There are 3 nested groupings, the coarsest first. Each group lies inside one group of the grouping before and may be the whole of it. The rows also spread widely along 14 directions, which tell nothing about the answers.
Known rows, each followed by its group in each grouping:
[22.0 -9.2 -24.9 -26.5 28.7 -5.0 7.5 -5.1 -29.1 10.6 18.2 22.5 5.2 -8.2 25.9 -6.1 -17.6 20.1 -34.3 -13.1 12.2 -2.5 -19.0 18.4 24.5 0.6 1.1 5.6] : z10 z24 z49
[2.1 -10.6 5.0 27.7 25.4 -15.0 15.5 13.3 -1.2 28.0 -3.4 4.9 -9.6 -24.6 7.8 -7.0 -24.4 -2.9 -43.5 -4.7 1.3 -31.2 -16.1 27.1 7.0 30.1 -31.7 -8.7] : z10 z24 z683
[7.7 -8.5 17.1 -19.8 -12.4 -9.6 -15.5 10.4 -7.9 38.7 -32.2 3.1 -21.9 -18.3 15.2 9.1 -11.4 26.0 -14.5 -25.4 -5.1 2.9 -12.1 14.0 22.8 35.0 -9.0 8.6] : z598 z169 z868
[-9.5 0.7 15.4 -15.4 -2.3 1.2 -5.6 -7.1 -7.8 5.7 2.9 -1.7 -15.8 -20.3 13.0 -9.0 3.8 -2.1 0.1 -13.0 3.6 -4.9 -12.0 -14.0 6.8 5.3 -12.6 -13.0] : z10 z778 z534
[-5.4 4.4 -28.9 -2.0 27.1 -12.6 28.3 20.2 19.1 0.5 -10.0 -10.2 31.3 56.3 -14.5 12.4 -11.1 0.6 7.6 22.2 66.9 23.9 -33.6 -14.8 20.6 10.1 -13.5 -12.7] : z598 z320 z486
[0.2 6.1 -7.1 3.7 26.7 -4.1 27.1 0.9 -12.2 -13.4 -2.6 22.3 -4.9 -1.2 -33.1 -0.2 -18.5 7.5 -33.8 -12.9 10.5 -12.2 -3.7 15.0 6.2 10.9 -4.3 14.1] : z10 z6 z595
[9.3 -4.8 16.5 -7.8 -4.3 1.2 -8.9 -12.3 -10.4 1.9 -13.5 -25.3 -1.3 3.3 -1.1 -6.5 -16.7 -18.8 -1.4 -4.4 10.7 14.7 -3.6 2.1 -8.8 -5.4 -11.5 9.9] : z10 z296 z80
[0.3 2.3 -36.5 33.4 31.0 26.5 19.3 14.0 -11.2 1.0 -36.3 -10.8 20.3 36.8 -15.8 -25.3 -5.3 -16.5 7.4 -25.4 -14.2 9.8 -11.8 2.3 -19.2 -37.2 -1.9 -7.1] : z598 z169 z232
[0.9 -8.0 16.7 20.9 10.1 20.6 4.5 2.6 -32.3 34.4 -22.3 -23.5 26.4 5.4 17.4 8.6 -0.9 -24.8 5.1 -25.7 -28.4 5.0 -2.0 9.5 12.7 -6.9 -19.9 -6.7] : z598 z320 z976
[11.8 4.0 -19.1 5.6 16.6 -2.4 5.7 -4.8 4.9 -17.7 4.3 -4.4 -0.1 10.7 -3.5 -15.4 -17.0 1.1 -13.5 16.7 27.7 10.5 -12.0 10.2 -10.0 4.9 -6.7 -3.5] : z10 z6 z628
[-30.4 -21.6 0.9 49.6 23.8 -12.5 26.8 29.8 3.3 28.7 11.4 2.1 -28.1 -8.7 -6.8 -28.1 -5.1 -7.1 -12.8 -20.1 9.0 -11.8 -0.6 19.8 14.2 6.8 -37.6 12.8] : z598 z245 z313
[-7.8 6.1 10.9 -3.7 24.2 -6.6 20.9 7.3 -25.7 7.6 14.7 18.8 -21.4 -6.8 -8.8 -5.5 -0.9 -13.9 -24.6 -25.2 0.9 -24.4 0.4 -9.0 -0.5 -14.0 -7.2 -1.8] : z10 z24 z494
[-14.5 14.9 -23.4 -2.4 21.8 0.7 7.3 -21.4 25.0 -26.0 6.5 26.7 -2.7 -21.9 -10.8 -4.3 -1.1 29.9 -28.8 6.9 22.4 9.4 -10.2 -7.0 4.2 19.3 -10.9 -2.4] : z10 z296 z173
[1.4 -11.3 12.3 -17.1 8.0 -9.8 2.0 -7.6 -17.1 28.5 -19.6 22.9 -15.5 -10.2 -6.5 7.0 -7.3 13.6 -26.6 -38.4 9.4 1.5 -4.7 -13.6 18.7 -3.0 -18.6 10.0] : z10 z6 z900
[11.2 -26.1 -12.7 17.0 14.9 20.3 23.5 -4.3 5.8 6.0 -25.8 -12.4 -2.4 15.1 -18.4 -25.8 12.3 10.4 5.9 -18.9 -2.3 35.3 7.0 27.6 14.9 11.2 -11.2 6.8] : z598 z320 z305
[18.1 -9.6 -10.5 -22.7 0.4 3.2 -11.1 -14.2 -14.2 -18.9 7.5 -10.1 -14.0 -4.5 10.7 -13.4 -10.1 20.2 8.2 -1.1 6.4 16.5 -13.1 20.3 9.0 20.1 0.6 3.6] : z598 z169 z502
[19.6 -14.2 14.4 7.8 8.3 7.6 -2.3 -22.8 -14.7 5.1 -11.8 -26.0 -6.7 4.0 2.6 -8.9 -7.9 -14.5 2.1 -1.6 6.2 21.7 3.9 0.9 -6.5 -1.8 -19.3 -7.5] : z10 z24 z49
[31.5 1.4 -21.0 -10.7 -7.3 7.8 -10.6 -4.6 2.4 -3.9 -20.6 -26.3 -0.3 38.1 1.1 -23.6 -3.9 -5.2 7.0 10.5 31.2 45.3 -7.9 4.2 -20.7 -13.9 11.0 2.3] : z10 z24 z683
[-17.0 -7.5 9.5 -9.5 0.0 3.9 8.3 2.7 3.7 5.8 -34.4 -8.3 15.4 9.3 -18.4 -0.6 -1.2 -12.6 -5.8 -21.4 22.3 12.7 -13.6 -12.2 6.2 -4.7 -16.2 2.6] : z10 z6 z900
[5.9 -0.1 0.6 -10.3 10.1 1.4 8.4 -10.6 -1.3 -4.5 -43.2 20.3 -13.0 10.4 -40.2 1.4 -9.7 19.5 -28.3 -22.1 -3.9 18.1 6.0 -0.3 -3.1 2.8 2.0 23.2] : z598 z245 z313
[-27.3 15.9 -16.8 -4.1 19.2 14.7 31.0 -1.9 22.8 -26.1 -30.4 15.8 6.1 31.6 -56.4 -10.7 30.5 8.7 -1.7 -23.9 25.5 44.5 16.4 -23.8 0.1 -27.6 5.1 27.2] : z598 z169 z232
[-18.7 1.9 -26.4 10.0 2.6 17.6 -13.4 -25.7 27.8 -16.1 -32.0 -7.1 17.6 0.3 -11.4 -10.6 0.1 6.8 -2.3 -7.7 19.7 48.5 -10.1 -13.3 -3.3 -9.3 -19.2 7.9] : z10 z296 z173
[-16.7 10.5 -17.4 7.5 11.6 -2.5 -3.5 -16.0 16.6 -10.3 9.2 15.2 -16.8 -19.2 3.7 -1.5 -1.6 26.7 -13.2 0.6 19.9 12.0 -13.1 -4.3 12.7 34.0 -20.5 -14.9] : z10 z24 z683
[20.8 -23.4 -23.3 -3.2 29.8 14.0 45.5 4.7 -13.9 -7.5 -11.4 7.0 4.4 29.7 -36.1 -14.0 -7.0 16.6 -4.0 -16.9 16.4 5.0 -11.4 22.4 16.1 22.5 3.2 -17.8] : z10 z6 z900
[14.6 -24.9 -4.0 -23.4 19.2 8.2 4.2 -13.6 -39.5 -25.4 -2.8 -28.6 13.9 15.0 1.4 -11.2 -22.5 -18.1 13.3 -8.9 5.5 7.4 -24.9 14.7 8.5 -11.5 -8.5 0.6] : z598 z169 z868
[22.2 11.2 -10.4 17.7 -10.0 14.8 -24.2 6.5 -28.1 42.0 -21.7 -20.5 22.0 19.6 34.7 1.1 -12.0 -15.0 -9.4 -16.9 -3.2 42.7 0.4 19.6 3.4 -25.7 -2.4 27.3] : z10 z24 z683
[-15.6 -7.8 -17.5 5.7 7.1 6.3 5.6 3.9 0.9 4.4 -12.0 -0.8 -4.9 7.5 -6.0 -11.6 6.8 9.3 4.8 -26.3 13.8 27.2 -5.7 5.1 24.4 -0.2 -14.8 17.6] : z598 z320 z486
[-10.6 12.5 -2.1 12.9 0.5 -0.6 -5.9 -1.9 0.8 -2.3 -7.7 2.5 -5.7 -15.3 -4.4 -3.5 -10.2 2.6 -20.8 -9.6 5.5 5.7 -2.4 13.7 2.2 11.4 -11.2 18.6] : z10 z6 z595
[7.5 -0.1 -5.7 -13.7 -23.5 -8.4 -28.7 -12.8 1.8 -10.7 -23.0 -8.3 -39.2 21.9 -17.7 -1.7 -18.7 25.9 14.7 -3.4 26.1 46.2 -4.7 -10.1 -1.7 20.0 0.5 13.3] : z598 z245 z313
[-14.5 32.9 -5.3 9.5 18.7 0.9 3.7 14.8 -7.9 7.7 6.6 6.5 9.4 14.7 15.1 11.0 -12.7 -8.8 -6.3 7.2 4.6 -13.2 -18.6 -19.9 -5.2 -1.0 -3.8 -21.8] : z598 z245 z313
[10.4 2.6 5.0 -12.0 18.3 -23.6 6.2 24.3 -31.4 25.5 4.4 11.7 4.7 -15.8 19.4 -0.3 -36.9 -20.7 -59.9 -11.4 1.9 -41.6 -23.5 27.6 5.6 -5.5 -5.7 20.5] : z10 z24 z683
[12.8 -7.1 29.2 8.9 24.0 -4.9 25.7 3.3 6.6 23.4 -8.3 -21.8 21.8 21.5 5.1 -4.6 2.3 -27.0 -13.8 23.0 22.2 5.8 -0.1 -3.2 -7.8 -11.3 -22.3 -6.6] : z598 z245 z313
[-6.8 29.4 16.3 -4.4 -8.8 2.4 0.9 14.8 -10.1 28.0 4.4 -4.6 -11.8 26.5 5.6 9.1 19.8 -11.1 6.6 -10.5 26.4 29.9 17.0 -31.0 2.5 -17.3 6.1 5.4] : z10 z24 z49
[46.9 9.4 -28.3 0.6 -3.0 -6.9 -13.5 17.9 -18.2 22.4 -30.4 -1.0 -40.4 40.4 -6.2 -15.9 -32.0 11.9 -5.7 -9.0 7.8 6.3 -16.9 2.9 -30.6 3.2 19.7 -15.1] : z10 z24 z683

New rows, each followed by its group in each grouping:
[36.6 10.3 1.9 10.5 21.9 25.6 21.9 -11.7 -4.7 -6.3 -8.4 -20.5 14.8 29.6 -5.4 -1.9 10.1 2.3 15.4 21.4 -2.4 20.5 7.8 7.9 -12.0 16.9 3.9 -30.0] : z598 z169 z502
[11.8 -9.0 -15.7 -25.0 -8.3 -23.3 -26.6 8.7 -19.1 0.6 -13.1 -2.3 -43.2 3.9 0.0 -39.4 -31.2 -9.6 -16.6 -21.9 18.5 -3.7 -25.8 -5.4 -23.7 -37.0 2.8 30.1] : z10 z778 z534
[38.1 18.5 8.1 -17.6 6.9 -7.2 -8.2 -19.4 5.5 -24.4 -1.3 -8.0 5.0 1.7 5.1 -10.6 -15.9 0.3 -36.2 43.8 6.5 13.9 3.3 21.8 -26.1 4.3 11.3 21.2] : z598 z245 z313
[21.9 -44.9 -2.6 -14.1 18.3 -7.7 16.0 -15.5 0.0 4.9 14.9 -8.9 -12.2 -19.4 9.4 -30.8 -6.3 17.4 -13.0 -1.1 23.4 9.1 -10.6 36.9 21.0 22.6 -22.5 4.4] : z10 z296 z80
[26.5 -0.3 -3.6 7.8 12.2 10.0 14.5 1.7 -18.2 10.6 -3.2 -8.5 -7.4 22.3 -2.7 -6.7 0.3 4.7 2.6 -4.2 -2.8 17.7 8.4 17.9 8.4 11.2 2.9 0.3] : z598 z320 z305
[-5.3 -7.3 -14.6 21.4 2.3 35.7 -2.5 -35.1 13.3 -23.9 -28.2 -20.2 32.6 -8.4 -14.1 2.7 -6.6 13.6 5.9 -5.3 -4.3 51.3 0.9 28.6 17.2 37.7 -16.6 6.9] : z10 z296 z80
[10.4 21.3 2.3 -19.5 0.5 -4.6 1.0 -1.8 -2.8 -8.1 -7.0 -1.6 2.4 11.2 -3.7 21.0 -16.6 10.0 -12.4 15.2 23.4 9.4 -11.4 -3.5 5.1 38.2 6.3 -15.6] : z10 z24 z49
[3.0 -4.1 -10.0 5.4 8.7 10.2 13.9 6.4 -8.2 3.3 5.9 -28.1 12.4 31.5 1.8 -7.1 -5.9 -16.6 22.7 6.7 34.3 21.4 -14.1 -5.3 2.7 -3.1 -7.7 -20.3] : z10 z296 z173
[0.0 -0.9 -15.0 -8.1 8.1 -16.5 5.8 20.5 13.4 9.9 -17.0 14.0 -18.5 -4.6 -7.0 -24.7 -17.2 9.9 -32.8 -10.3 20.5 -19.3 -25.5 7.9 -8.7 8.9 -4.0 1.0] : z10 z6 z900
[-17.2 6.3 -30.8 -4.1 11.5 -9.0 10.9 8.3 12.9 -18.5 -17.6 23.0 -12.3 1.7 -38.0 -17.6 -11.6 14.2 -43.4 -20.7 25.4 21.5 -2.3 15.0 4.6 -4.7 3.8 50.5] : z10 z24 z49
[11.4 -18.5 12.9 19.6 21.3 -8.7 10.9 -15.8 -7.5 8.4 -10.8 11.0 -29.7 -23.0 -17.6 -1.0 -22.9 17.1 -25.2 -12.8 -2.9 -15.7 -3.7 13.0 6.0 40.9 -31.8 -13.6] : z10 z6 z900
[11.0 6.8 -0.7 19.6 14.7 5.3 2.3 -5.0 5.1 0.5 -13.5 -7.3 -8.2 2.2 -5.9 -11.7 -3.0 2.6 -9.1 2.5 -2.1 9.7 2.5 9.9 -13.9 4.9 -12.0 4.1] : z598 z169 z502
[1.2 -3.0 19.1 19.2 9.2 -5.2 17.9 4.1 -12.7 18.3 12.8 -1.6 -27.1 -4.9 -9.4 4.6 -1.6 -1.0 -9.5 -8.8 10.6 2.1 10.4 11.7 15.0 29.8 -16.7 -3.0] : z10 z24 z494
[10.8 -35.5 -16.0 -21.5 22.1 -25.3 5.0 -13.0 7.6 -28.9 6.8 -23.7 -19.6 18.4 -10.4 -30.0 -19.8 1.6 9.6 18.7 56.5 10.8 -33.4 -1.2 3.2 5.3 -24.5 -5.8] : z598 z320 z486
[2.4 -21.0 -12.0 -4.1 29.0 23.0 49.7 -19.7 4.9 -27.6 -20.8 10.1 5.7 17.2 -61.1 -9.8 17.8 16.1 -6.1 -18.3 15.0 32.7 11.7 15.7 16.7 19.2 -1.4 -1.2] : z10 z24 z494
[14.2 14.5 11.3 18.8 12.1 7.0 -6.5 -6.7 -18.8 5.7 1.7 -22.3 -1.5 15.9 11.5 -4.8 -3.2 -22.4 6.4 5.0 -2.9 11.0 5.7 -7.4 -20.7 -23.5 -12.2 0.3] : z598 z169 z502
[-12.0 3.9 0.0 -12.3 20.2 5.3 25.8 -4.4 16.4 -0.1 3.0 9.1 21.4 -5.4 -1.0 9.6 9.1 17.7 -9.3 6.1 30.4 1.2 -16.0 -3.3 26.0 34.6 -14.3 -28.2] : z10 z6 z595
[17.0 -7.6 -4.3 9.8 15.0 8.0 1.5 -6.7 -9.0 -3.5 -17.0 -12.6 -2.9 0.9 -2.0 -23.7 -8.6 -6.4 -12.2 -6.9 -11.0 7.8 -0.5 22.4 -14.1 -13.9 -9.5 17.8] : z598 z169 z502
[8.1 -4.7 5.2 -17.5 10.8 -7.8 7.6 -4.9 -6.9 -0.3 3.0 -3.5 8.1 -2.5 5.7 0.9 -13.6 1.1 -14.8 5.6 27.8 -2.7 -17.0 6.4 11.3 12.8 -12.6 -4.3] : z10 z6 z595
[-5.8 -3.6 27.4 6.6 4.4 5.9 -3.2 -9.5 -12.5 37.8 -25.9 7.9 3.8 -25.6 10.9 17.7 6.5 11.1 -21.5 -35.9 -19.6 14.1 11.2 8.8 27.3 5.7 -26.6 25.4] : z598 z169 z502
[5.7 4.2 -11.6 5.2 32.2 -3.1 8.7 -16.2 -9.3 -23.8 -14.9 9.6 -6.8 18.9 -27.7 7.4 -32.1 6.3 -10.0 4.2 6.0 -5.0 -19.3 -13.7 -10.5 13.7 -11.4 -19.0] : z598 z245 z313
[-13.1 -24.6 24.7 -2.1 -11.4 6.8 19.0 17.7 -8.0 38.8 -20.2 -18.5 5.1 3.5 -6.9 -8.7 16.4 -15.2 2.1 -35.1 17.3 30.5 8.0 13.4 32.7 -4.9 -15.2 29.5] : z10 z778 z534
[9.1 21.9 4.2 5.5 -4.9 13.5 -18.3 -18.8 -17.8 4.0 -11.4 -12.5 24.4 5.5 14.4 23.9 -13.3 0.0 -1.9 2.1 4.0 30.0 -2.8 -0.8 6.7 9.1 -8.0 1.7] : z10 z6 z595
[-6.9 3.3 -29.3 2.3 16.5 4.4 -11.5 -7.6 -0.6 11.0 -0.9 10.2 -2.0 13.3 20.8 -5.7 -3.9 20.7 5.0 -7.9 18.9 27.3 -19.9 -19.2 10.9 -8.3 -13.1 -10.4] : z598 z245 z313
[2.7 6.1 27.2 -3.1 -0.2 1.3 -16.7 -10.7 -18.4 35.5 -41.2 -7.6 6.2 8.8 4.3 22.8 -11.8 -14.0 -3.3 -24.5 5.8 7.8 -8.7 -36.5 -6.0 -18.3 -23.8 -12.5] : z10 z6 z595
[-5.7 0.6 1.5 -32.6 -1.0 -6.9 11.5 0.2 6.2 -13.7 31.0 -9.3 7.3 -4.3 13.0 2.2 -1.8 11.7 1.1 18.2 43.2 10.5 -17.1 11.4 28.8 38.4 -2.8 -5.2] : z10 z296 z80
[-15.2 -10.8 -22.2 -5.1 5.5 -0.2 -8.8 -8.3 0.6 -5.6 -15.3 8.0 -23.8 1.8 -9.2 -1.6 -12.7 26.1 10.1 -26.7 13.3 17.2 -22.0 -12.0 23.1 22.4 -19.1 -6.5] : z598 z320 z305
[20.3 -17.6 -24.0 -28.1 -9.5 2.6 -20.9 -27.4 -2.6 -14.6 -23.8 8.7 -36.8 3.2 -18.2 -28.4 -3.2 31.4 -6.5 -27.7 18.6 47.3 0.2 1.2 -4.5 -12.1 5.2 26.7] : z10 z6 z628
[-16.1 2.4 0.5 -6.4 3.8 -6.4 -8.6 3.3 -0.6 11.9 -13.1 -4.4 11.5 -4.3 14.5 2.7 -9.8 -8.8 -15.1 -11.3 12.5 10.4 -16.6 -0.7 18.2 -5.9 -20.6 19.7] : z598 z320 z305
[11.2 -24.4 3.4 -4.9 0.8 17.6 5.1 -13.3 -13.9 5.7 -16.1 -14.0 -15.6 4.3 -6.1 -28.4 18.8 -2.0 8.6 -31.1 -8.8 36.2 14.7 13.3 9.2 -17.3 -7.4 22.1] : z598 z320 z305
[-7.3 -3.5 30.3 -46.0 -10.8 -16.9 -3.1 2.5 5.5 -3.3 -8.4 -11.7 -4.2 -24.2 7.7 -4.9 -1.5 -9.1 -20.6 0.0 10.9 -18.4 -17.8 7.6 10.3 18.2 -6.3 9.9] : z598 z320 z486
[-6.6 23.8 -0.6 25.4 21.9 -5.0 -6.2 -22.6 -1.9 10.8 -25.4 30.3 -15.1 -6.2 -26.3 12.0 -16.2 6.8 -40.8 -25.5 -4.7 13.7 13.0 -21.2 -13.3 -19.2 -20.0 29.9] : z10 z296 z80
[-8.2 -8.7 6.8 -12.1 10.9 9.1 1.7 -28.6 -8.3 -11.1 -15.1 2.4 1.9 -10.6 -14.0 -7.0 4.5 2.0 -8.8 -24.1 7.6 18.3 1.1 -10.4 6.2 -14.8 -17.8 8.8] : z10 z6 z595
[18.1 -8.7 -0.5 -21.4 -6.3 4.6 -7.9 -9.7 8.6 8.3 -57.0 -14.7 16.3 14.0 -10.7 5.5 -18.6 2.7 -14.0 -6.0 13.9 21.3 -22.1 3.7 -2.9 17.4 -5.0 -9.8] : z10 z24 z683
[-23.3 28.4 14.2 3.6 -1.1 -27.6 -16.4 10.5 13.3 30.3 -37.3 12.9 -20.2 19.7 -13.3 21.9 -5.9 0.4 -14.9 -20.2 32.7 20.2 -2.3 -57.0 -7.2 -27.2 -21.5 19.3] : z598 z169 z232
[11.9 -18.5 -19.0 -26.7 14.0 -14.0 -13.0 -0.1 -7.0 10.9 -20.6 2.9 -5.7 -2.0 15.6 -24.9 -27.4 2.9 -19.1 -15.9 22.8 -15.5 -43.0 -6.1 -7.9 -18.7 -13.4 -10.3] : z10 z6 z595
[-23.8 -3.4 -22.5 -18.5 21.9 14.0 17.0 4.7 -26.6 -21.3 10.7 -0.7 22.9 9.0 4.1 -6.2 -0.9 -6.1 10.8 -25.2 8.2 3.9 -20.9 -0.9 26.2 -16.0 -2.9 1.4] : z598 z169 z232
[5.3 1.9 7.6 -35.3 -11.0 4.7 0.9 -8.4 -22.9 3.6 0.2 -2.3 7.1 9.1 -3.1 23.9 -4.1 14.2 3.0 -15.4 25.5 32.3 -3.0 -2.8 34.6 19.5 5.8 7.9] : z10 z296 z173
